There are 3 ways to turn a row about zero (a turn may also mirror it). The second row of each pair is the first, turned, with some noise. The first 21 pairs use one turn. New pairs use 2 turns, one after the other, and a turn may come again.
In the rows, 128 means zero.
Some pairs, each with its turns in order after it:
[176  96  76 119 116 162]
[ 81 149 128 140 159  66]
J_255

[159 166 150 102 119 153]
[115 121 153  73 115 147]
J_72

[163 182 124 100 160 151]
[125 142 130  57 158 119]
J_170

[ 92 121 125 135 100  89]
[124 134  93 171 117 148]
J_170

[161 121 151 186 129 103]
[128 146 183 173 118 139]
J_72

[ 83 158 121 161 104 138]
[135 171 115 169 157 119]
J_170

[131 158  90 127  41 141]
[146 217 128 136  94 152]
J_170

[147 108 128  68 122  72]
[116  54 141 126 149  93]
J_72

[137  91  98 150  93 168]
[152 151 169 152  88 105]
J_170

[121 106 121 172 106 140]
[155 152  94 131 126 102]
J_255

[129 123 135 100 133 116]
[124 120 152 123 144 140]
J_255

[123 128 151  90 176 141]
[151  84 122  93 155 125]
J_170

[ 97 125  97 117  96 108]
[146 165 164 142 119 125]
J_255

[129 122 165 134 158  83]
[ 88  83 114 137 148 147]
J_170

[135 170  85 118 120 158]
[171 131 118  83 105 136]
J_72

[100  94  85  99 117 178]
[141 107  52 121 123 156]
J_72

[115 115 139  84 167 115]
[110 124 149 115 160 175]
J_255

[142 127 128  93 146 156]
[ 86 118 138 104 140 127]
J_255

[138 115 155 129 127 113]
[107 118 148 143 137 128]
J_72

[131 188 156 189 113 138]
[144 196 177 114 131 149]
J_72

[174  72  84 136 172  83]
[109 134 111 196 206 125]
J_255

New pairs. What belongs after each?
[149 126  98  98  89 175]
[124  85  90 112  99 168]
J_72 J_72

[ 74 117 106  57 119  88]
[106 152 134 185 192 164]
J_72 J_255

[158 145 139 101 182  70]
[102  94  94 172 118 185]
J_72 J_170

[155 119 129  69 163 184]
[150  86  68 117 175 150]
J_72 J_72

[157 102 162 151  76 124]
[148 144 174 160 170 143]
J_170 J_170

[100  82 108 126 124 134]
[124 139 131 140 107  77]
J_72 J_170

[103 129 121 189 138 126]
[187 129 140 122 106 146]
J_255 J_72

[141 113 152 118 165 135]
[130 131 130 108 172 139]
J_170 J_255

[115 125 129 162  88 136]
[153 102 169 119 129 123]
J_255 J_72

[109 146 132 125 155 126]
[108 135 126 148 145 147]
J_170 J_255

[ 92 133 124 152 114  47]
[125 146 183 136  80 181]
J_255 J_72

[126  82 144 142 121 174]
[161  83  99 116 152 113]
J_170 J_255

[171 107 198 143 132  89]
[189  94 157 173 153 120]
J_170 J_170

[184 155 109 160  84 136]
[119  77 115  74 139  90]
J_72 J_255

[184 166 131  60 191 122]
[ 97  51  68  87 137  98]
J_170 J_72

[122 120 212 164 119 101]
[152  92 169 169 172  83]
J_170 J_170

[ 96 144 138 160 109 165]
[122  88  91 149 113 146]
J_170 J_255

[124 141 151 105 138 106]
[142 127 140 128 141 163]
J_72 J_255

[114  97 140 111 140 166]
[105 101 159 149 112 143]
J_170 J_72

[124  92  41 119 152 124]
[136 124  89 149  58 179]
J_255 J_255

[159  62 158 147 149 114]
[184 166  79 113 114 128]
J_72 J_255

[126  79 136 120  95 191]
[149  59 109 111 141  87]
J_170 J_255

[120 128 109 103  62 129]
[ 90 119 123 121 147 188]
J_255 J_170

[141 159  99 178 104  87]
[133  55 102 135 132 112]
J_72 J_255

[153 160  96 171  84 162]
[ 92 162  87 161  92 159]
J_255 J_170

[109  98 151 138 125 110]
[116 121 121 149 152  98]
J_72 J_170

[111 125 166 150 170 146]
[147 145 139 134  73 147]
J_72 J_255

[ 92  83 146 169 160 102]
[124 150 150  75 123  72]
J_255 J_170

[143 134 172 111 112 155]
[127 132 166 114 171 136]
J_255 J_255

[ 87 119 150 126 105 187]
[ 77 119 177  97 142 125]
J_170 J_170

[133 158 108 146 102 136]
[142 152 146  97 133 110]
J_170 J_72

[101 146  98 157 169 136]
[137 127 136 184 141 162]
J_170 J_255

[116 107 131 125 110 172]
[116 119 176 137 118 148]
J_255 J_255

